The rows come from 6 hidden closed curves, with some noise, and rows from the same curve form a group. Each curve winds through 6 dimensions. The rows are also pushed far along 4 directions, which tell nothing about the answers.
(in the rows, 128 means zero)
Known rows, each followed by its group:
[ 83 132 113 111 140  44 114 145 152 133 129 117 136 136 162  61 134  92
 125 133 153 148 105] => K914
[ 82 144 144  96 134  74  98 165 111 106  97 139 138 134 152  37 136  93
 114 153 193 129  93] => K389
[174  91 118 122 144 131 145 119 141 123 141 139 138 121 111 150 124 182
 143 121 124 145 173] => K389
[ 79 147 132 150 122 110 106 137 134 149 146 123 132 134 154 106 132 118
 128 120 136 103  88] => K841
[170 103 113 158 152 148 149 138 129 120 124 101 114 102  99 162 126 137
 218 110 105 121 133] => K993
[134 112 116 142 153 119 138 130 135 128  97 119 108 118 107 131 131 137
 149 147 118 120 135] => K225
[126 122 140 224 148 126 145 133 103 137 102 141 142 162 143  97 161 126
 112 124 129 103 134] => K914
[161  90 107 181 163 110 170  95 139 141 104 102  94 137  86 163 127 125
 159 125  69 143 163] => K680
[115 143 121  98 125 106 108 179 121 119 106 125 118 106  99 104 123  93
 136 139 153 134 124] => K914
[133 126 104 127 142 116 133 149 156 138 123 123 119 108 111 157 130 137
 152 131 110 120 152] => K841
[160 142 106  78 123 141 147 108 168 131 164 148 107 106 106 204 110 175
 134 114  83 143 150] => K993
[122 153 132  42 106 179 130 115 133 128 126 150  84  90  85 205  94 182
 112 146 105 100 135] => K680
[153  92 116 161 153 112 144 107 139 144 129 138 127 137 107 129 125 178
 135 118 121 125 157] => K389
[104 157 170 104 104 165 151 166 106 112 133 162 153 123 178 127 138 164
 112 104 147  80 123] => K914
[151 124 115 107 116 143 130 107 136 141 156 111 120 106 103 150 102 126
 153 106 110 148 114] => K993
[205  73 100  89 143 201 118 172 120 110  91  65 141  38  84 147 106 125
 252 134 158 121 150] => K993
[133 109 120 196 139  98 104 116 135 141 121 115 147 151 133  78 145  89
 103 149 136 147 123] => K914
[101 152 144 163 121  83 103 151 126 117 124 141 170 163 189  55 164  67
  77 141 162 145 103] => K389
[ 94 138 141 152 127  77 123 137 150 132 160 165 160 158 190  73 154 144
  82 121 150 130 112] => K225
[104 139 146 111 123 148 142 114 115 134 124 140 105 133 119 156 122 153
 109 132 114 105 133] => K993
[124 131  91 122 140  39 135  85 187 140 136 111  90 148 113 135 127  65
  88 156  65 196 132] => K680
[160 112 133 166 135 185 159 124 120 136 121 136 118 112 103 180 130 184
 151 116 100  89 155] => K389
[172  65 103 246 177  97 147 125 141 137 126  93 149 147 128 108 156 117
 193 109 111 146 155] => K225
[103 150 138 104 111 120 127 130 120 141 130 160 129 137 126 114 116 158
  81 116 144 113 125] => K993
[112 146 149  38  97 198 126 172 113 117 134 125 130  52 144 136 101 170
 195 103 169  64  76] => K841
[159 122  97 120 133  97 120 146 154 124 138 107 130 121 107 137 128  86
 139 129 115 175 159] => K225
[168 133 153  68  90 223 131 120 100 112 151 139 134  90 110 171  95 169
 153 104 141 113 109] => K841
[158  88 128 204 146 180 134 152  93 144 117  97 143 105 102 120 123 156
 217  91 147  85 128] => K841
[160 120  96 169 149 113 133  92 149 130 118  97 111 146 107 159 138  79
 143 137  79 173 140] => K841
[157 140  93  86 124 113 118 101 182 139 158 161  94 123  67 204 111 155
  64 160  74 172 180] => K841
[146 117 113  87 129 161 146 105 157 131 132 111 107 100 116 194 115 149
 156 134  85 126 149] => K680
[118 139 135  68 114 150 114 136 135 126 117 144 107  82 101 131 104 157
 123 154 141 101 104] => K680
[148  81 140 186 150 155 137 152  92 128  95 110 156 108 133  73 133 151
 188 113 174  85 119] => K225
[102 164 139  93 109 152 129 133 142 132 129 155 108 108 136 152 125 150
  96 144 117  93 108] => K389
[117 120 142 115 120 149 128  99 120 140 144 136 117 117 122 129 107 170
 133 123 134 108 104] => K914
[110 129 150 158 127 147 131 123 114 120 134 150 133 159 148 146 149 150
  96 139 125 109 149] => K914
[128 116 113 139 143  69 147 116 152 131 121  99 105 135 121 106 130  76
 129 137  98 165 124] => K680
[ 90 160 163  85  95 123 127 126 108 126 136 158 103 126 115 104 104 129
  83 130 136 121  84] => K680
[120 124 148  97 118 178 143 117 127 124 134 139 103 112 121 185 121 184
 130 140 111  89 141] => K841
[156 138  96 115 133 127 117 116 142 135 123 131  89 124  46 195 111 123
 110 150  83 159 168] => K680
[112 136 138  94 111 127 134 104 137 126 155 130 134 137 159 134 126 131
 115 115 122 137 115] => K389
[ 89 166 142  35  80 150  88 134 147 126 130 111 121  69 153  91 105  77
 114 170 153 113  37] => K914
[143 126 117 104 122 144 121 100 164 128 166 135 126 115 133 170 123 149
 124 141 108 142 127] => K680
[104 118 149 138 134 139 158 132 107 127  99 133 134 141 163 121 141 155
 125 117 133  82 143] => K225
[143 102  96 143 149 115 126 131 150 135 111  71 125  98 125 119 129  82
 198 134 116 136 115] => K841
[116 168 126 122 115 120 128  82 137 142 153 163  90 160  97 180 114 143
  72 124  80 146 126] => K914
[156 128 119 134 120 148 134 131 138 144 163 157 137 119 103 168 116 191
 119 105 121 123 162] => K841
[152 121 118  88 117 174 109 100 128 142 123 129 118 100  90 159  99 156
 121 145 130 123 134] => K993
[ 68 166 156  31  97 118 129 107 150 120 166 179 121 131 185 134 121 183
  64 138 137 113  97] => K389
[116 102 149 163 129 164 133 145 102 132 129 108 130 121 134 138 133 142
 163 123 137  89 141] => K841
[112 132 156 169 132 118 146 148  80 123 100 141 150 169 156  84 144 122
 109 103 154 111 137] => K225
[ 72 185 129  26  93 107  80 127 156 117 137 152  89 111 116 139 112  92
  53 194 125 147  90] => K993
[177 100  72 162 164 111  99 168 151 122 105  79 121 103  71 153 140  70
 193 157 117 168 172] => K680
[207  83 104 230 153 160 147 150 108 139 100  84 147 121  80 136 137 102
 188 104 111 134 169] => K389
[111 121 123 126 140 122 130 126 125 132  97 107 109 126 116 132 127 110
 130 149 120 116 139] => K993
[187  97 115 179 146 134 149 137 140 126 133 136 151 134 114 153 142 157
 125 118 112 143 195] => K914
[146 132 114 130 115 139 129  89 164 150 153 119 120 119 123 159 118 121
 112 131  90 147 120] => K389
[142  95 106 178 143 119 117 107 140 145 118  81 128 128 111 113 127  88
 158 134 114 143 122] => K225
[154 117  97 186 144 119 133 128 149 148 110  85 123 121 104 135 136  72
 149 133  91 139 135] => K389
[101 114 156 177 128 138 135 114  93 137 122 120 161 168 185  83 145 126
 111 110 155 102 120] => K993
[144 112  97 114 141 135 116 158 142 136 101  89  97  79  65 161 116 105
 172 158 113 125 153] => K225
[145 137 128  79 110 168 141 119 122 142 137 151 108  98  83 173  91 190
 125 107 119 108 138] => K993
[ 70 170 133 130 115  85  94  90 163 140 164 173 128 169 174 112 146 128
  39 159 126 134  90] => K680
[ 99 150 132 107 127  92 138 126 152 117 134 149 126 151 165 137 148 117
  75 147 111 138 146] => K841
[ 84 107 141 163 136 107 120 169 117 144  90  93 166 122 187  34 148  96
 137 133 181  84 108] => K225
[146 114 112 136 146 100 138 109 130 128  96 114 124 142 118 114 132 101
 111 139 119 155 149] => K225
[157 111 107 126 142 128 140 126 138 137 105 119 117 123  88 158 120 137
 117 138 103 138 179] => K225
[124 135 129 139 137  97 148 149 121 131 130 136 136 143 136 112 133 132
 142  91 128 130 134] => K914
[ 95 123 142 172 149  95 129 160  89 122 108 136 130 164 136  89 145 129
 138 113 156 112 136] => K914
[123 139 120  70 119 122 122 158 145 114 128 104 110  82 122 136 115  95
 173 134 125 133 101] => K993
[100 146 142  70 108 155  94 171 127 107 136 125 140  80 152 104 126 119
 158 151 176 101  83] => K680
[ 97 145 113 129 132  74 120  90 155 155 129 139 100 154 117 121 122 120
  75 150 103 140 111] => K389

New rows. What belongs after each?
[165 125 126 161 134 156 130 151  92 113  95 120 133 123  94 123 129 108
 161 120 141 125 130] => K841
[ 77 149 164 173 125 106 120 128  91 120  98 145 145 176 189  45 156  91
  91 130 166 108  77] => K841
[141 129  75 120 137  69  68 104 183 138 130  94 125 121 113  96 129  38
 113 179 123 198 106] => K993
[128 106 130 174 153  83 135 141 102 123 109 115 155 165 146  63 144 104
 143 103 159 148 140] => K389
[141 119 141 126 135 164 146 129 111 118 119 160 121 122 110 156 126 191
 126 130 133  97 148] => K389
[218 125  79 111 148 140 149 103 161 115 118 122 102 107  55 212 115 132
 150 132  69 182 178] => K841
[165 123 114 210 141 122 168 103 141 160 144 166 127 173 101 183 140 180
  80  98  67 133 195] => K389
[120 132 148 106 130 125 129 170 101  97  85 117 158 111 174  52 144  88
 146 132 178 117  94] => K841
[118 149 129 160 110 125 122 104 144 153 192 169 134 171 127 180 130 170
  63 108  95 137 158] => K841
[102 131 115 122 127  83  95 138 142 136 118 100 161 131 171  56 139  61
 112 143 163 150 104] => K993
[157 139 132  88 108 167 115 142 127 118 157 144 135  87 114 137 107 157
 158 112 150 123 100] => K993
[137  90 124 153 135 124 106 170 120 139 118  98 150 102 113  83 128 111
 157 136 166 123 135] => K841
[184  94  71 155 155  99 136 128 183 145 139  98 129 112  95 169 130 120
 166 123  85 172 183] => K841
[ 92 158 159 115  97 123 119 109 115 128 156 165 116 161 132 135 124 132
  50 137 123 133 118] => K993
[ 89 164 154 135 107 111 134 130 115 127 147 160 107 149 132 120 129 132
  97 118 121 120  92] => K993
[103 124 141 195 149 114 142 121 101 134 111 143 121 171 136 118 146 147
 122 117 127 101 133] => K914
[120 137 157  97 109 186 160  93 114 132 145 165  96 135 107 211 107 206
 101 117  92  93 150] => K993
[149 123 124  93 121 165 139 148 139 129 153 127 142  87 129 161 116 172
 169 100 129 109 139] => K841
[118 141 102  54 106 105  78 112 175 142 129 110 107  72 104  94  96  79
 106 187 138 154  67] => K914
[142 164 128  62 114 171 149  87 143 121 144 151  98 107 121 203 110 168
 130 119  87 122 108] => K841
[161 121 112  91 134 164 150 112 152 123 124 132  86  99  78 220 118 171
 144 145  76 122 171] => K841
[ 79 154 162 137 114 166 117 150 104 123 139 151 164 144 201 117 148 161
 122 111 171  70 111] => K680
[127 104 102 131 142 116 104 131 152 137 114  77 101 103  87 141 123  84
 155 170 113 140 136] => K841
[130 146 131 130 114 159 127 106 123 138 148 132 124 122 130 153 119 141
 147 107 119 116  99] => K841
[103 145 136  75 119 116 129 148 141 108 117 131 121 116 154 127 137 112
 107 151 133 126 126] => K841
[ 97 149 141  68 101 132  84 157 128 112 131 138 130 105 132 105 125 110
  94 167 166 125 109] => K914
[ 52 157 147 144 131  82 113 130 111 132 114 145 117 164 157  78 140 106
  98 137 146 110  87] => K914
[ 81 163 136  83 106 152  85 153 129 124 128 129 142 104 165 115 129 115
 131 148 169  94  88] => K680
[ 90 162 169 130 114 142 135 166  91 114 132 173 129 131 148 105 131 167
 126 108 161  81  94] => K993
[135 127 127 166 129 110 143 108 128 146 153 121 144 152 146 115 128 128
 131  89 117 141 122] => K993
[145 133 121  47 105 184  92 131 120 131 116 126 101  67  59 150  83 141
 143 158 149 117 108] => K993
[132  98 133 199 156 103 163 100 109 132 122 126 138 187 153 118 149 141
 139  95 115 136 158] => K389
[124 125 120 143 138 123 151  97 137 138 121 134 106 157 116 174 136 147
 100 136  88 129 169] => K993
[167 109 115 185 134 157 139  96 131 156 158 137 124 137  88 183 119 182
 140  99  95 123 158] => K841
[108 130 133 104 121 124 107 146 132 110 122 108 131 120 151 113 138  79
 131 157 142 137 115] => K993
[142 146 110 134 141 104 161  95 159 118 129 144 117 162 147 181 151 122
  98 126  73 160 161] => K841
[ 76 162 187 145 103 134 140 168  82 112 151 164 138 146 173  80 139 139
 125  91 163  87  72] => K993
[138 152 160  55  80 201 116 143 112 102 152 150 142  95 142 150 115 147
 115 130 155 112 107] => K389
[ 65 156 160 145 127 110 151 113 114 138 132 159 123 165 178 108 140 155
 101 108 126  88  92] => K914
[124 132 112 142 143 102 117 108 156 123 123 134 110 149 120 150 145 110
  95 168 103 150 150] => K993
[160 130 141 129 119 177 142 118 109 133 148 173 123 127  86 175 110 209
 114 106 123 111 153] => K993
[114 121 154 173 123 142 114 130 105 133 124 134 156 142 156  75 141 127
 111 135 164 105 105] => K914
[139 139 144  54 101 221 134 151 120 124 118 134 103  52  97 179  99 178
 162 136 128  68 107] => K389
[110 108 122 188 138 101 109 129 123 146 116  81 147 136 152  68 140  70
 149 129 149 132 100] => K225
[132 139 117 129 128 113 134 122 126 130 128 134 115 152 101 154 125 112
  94 127 103 155 158] => K225
[146 116 135 128 120 155 148 125 118 139 135 123 137 103 127 116 113 159
 162  94 135 108 106] => K914
[125 113 118 130 138  85 109 178 130 111 104  91 163 113 161  50 147  58
 160 139 173 148 115] => K389
[154  82 101  96 135 164 109 158 140 139  87  54 126  48  90 116 103 101
 198 156 146 109 134] => K225
[137 121 140 110 122 169 146 151 103 128 108 132 129 113 115 152 119 162
 131 114 133  95 159] => K225
[121 148 114  87 131 116 132 120 161 123 120 143  92 119 107 175 126 136
 105 157  92 131 145] => K841
[ 92 160 130 137 116 113 125 116 147 145 130 155 115 140 143 125 134 130
  72 147 113 110 106] => K389
[ 84 176 153  52 104 120 129 117 137 116 133 171 131 119 184  93 127 146
  80 132 153 109  68] => K841
[133 123 134 161 135 104 154 139 115 137 143 145 157 149 149  99 134 162
 130  79 142 124 139] => K914
[138 114 143 180 136  97 173 104 115 143 135 146 133 173 133 110 132 147
  88  93 104 142 155] => K680
[156  99 114 120 130 162 142 116 124 139  99  87 119 107  99 161 113 122
 146 126 107 127 165] => K225
[159 116 118  83 111 176 116 176 139 129 120 108 132  49  94 129 106 130
 171 137 144 108 120] => K389
[124 124 125  97 129 112 135 104 134 124 105 120 127 130 141 104 123 112
 103 144 130 142 125] => K225
[147  84 133 178 158 129 154 120  99 123 106  98 135 150 131 117 137 130
 185 103 132 129 149] => K389
[142 118 127 132 118 131 119 103 134 129 147 128 138 150 128 146 132 117
  88 142 118 159 157] => K993
[161 113 120 158 156 116 168 132 121 116 116 137 127 152 116 155 146 147
 143 110 107 142 185] => K225
[121 124 133 181 149 131 162 127 111 139 106 149 129 163 133 141 144 168
 111 108 114  93 170] => K680
[119 109 144 173 130 138 121 124  97 135 110 112 146 149 139  87 134 112
 125 128 154 117 121] => K993
[ 65 175 143 119 116  84 120 128 141 128 157 172 108 155 154 127 143 134
  82 140 121 122 100] => K225
[124  92 108 182 157  83 118 140 119 134  73  53 145 130 150  38 145  26
 177 139 153 145 103] => K225
[117 122 116 144 141 107 140 111 136 147 114 131 104 136 107 135 122 146
 119 132 105 115 131] => K389
[131 144  86 156 133  92 113  79 182 166 173 138 102 150  93 183 122 130
  88 135  66 166 141] => K841
[150 106 139 132 117 159 136 115 108 137 131 124 136 136 114 147 118 143
 110 115 126 129 167] => K993
[161 141 122 107 115 145 130 125 149 114 150 150 133 125 118 175 133 134
  94 138 106 156 159] => K389
[148 102 135 119 136 145 150 116 112 122  93 108 134 117 134 115 126 133
 146 124 137 119 138] => K225
[135 147  97  53 112 124  81  94 164 142 131 132  92  97  63 154  91 115
  79 180 118 158 114] => K993
[174  98 125 130 141 145 169 133 140 112 147 133 136 118 127 174 136 181
 166 105 106 130 176] => K225
[176  96 135 123 120 193 129 116 116 114 145 112 135 107 105 175 118 144
 161 125 122 136 155] => K993
[122 115 123 162 142 109 119 110 131 139 108 105 129 130 143  84 133  98
 143 136 137 123  93] => K841
[122 147 125 165 126 114 120 109 137 131 129 133 127 157 139 126 148  83
  87 145 107 147 121] => K389
[157  96 104 152 160 104 114 135 118 112  83  90 117 124  91 102 136  70
 173 158 136 161 138] => K389
[103 150 135  72 113  92 117 108 155 124 166 179 133 143 159 115 124 165
  57 141 140 148 124] => K389
[128 124 147 163 131 124 164 135 107 128 133 147 122 159 117 154 137 151
 111 107 105 121 166] => K993
[161 126 138 114 105 174 136 115 113 130 157 134 108 106  72 170  94 154
 149 104 110 131 117] => K993
[151 110 109 191 146  90 146  69 172 146 176 153 131 172 137 158 143 161
  99 120  78 164 153] => K225
[172 111 131 126 141 151 161 135 117 102 104 123 146 122 141 132 139 133
 156 118 127 129 153] => K841
[148 118 121 149 135 115 161  74 154 132 166 140 134 173 152 173 140 151
 100 108  81 161 165] => K389
[ 94 164 143  85  98 122 126 104 140 131 166 139 107 126 141 140 112 119
 110 120 110 133  76] => K993
[157  99 156 175 142 183 177 155  80 121 114 152 146 139 123 156 138 214
 152  85 137  78 188] => K993
[ 80 160 141  81 114  99 125 137 145 113 127 148 126 141 173 121 144 112
  79 154 129 128 122] => K841
[ 88 157 131  94 124 116 119 113 151 125 137 147 128 133 175 122 137 134
 105 142 132 112  96] => K993
[ 79 165 120  54 104  71 115  68 189 141 158 153 120 152 178 124 125 109
  20 161 100 165 112] => K225
[104 136 117 112 125 103 121 113 138 145 101 102 120 135 135 119 122  82
  90 147 116 138 135] => K225
[126 105 115 154 156 113 137 157 117 138  79  97 117 109 104  99 128 119
 180 129 136 104 129] => K389
[111 164 173 117  90 183 140 135  87 120 149 164 146 141 155 144 126 154
  93  95 139  93 116] => K389
[128 158 129 133 129 129 151  76 139 129 132 158 106 159 134 169 130 147
  96 126  88 130 116] => K841
[121 143 104 179 141 100 111 109 158 144 149 148 146 177 154 148 157 132
  79 134 114 143 161] => K680
[118 136 114 131 124 112  94 170 127 129 129  95 115 105  95 117 120  70
 167 139 139 140 100] => K225
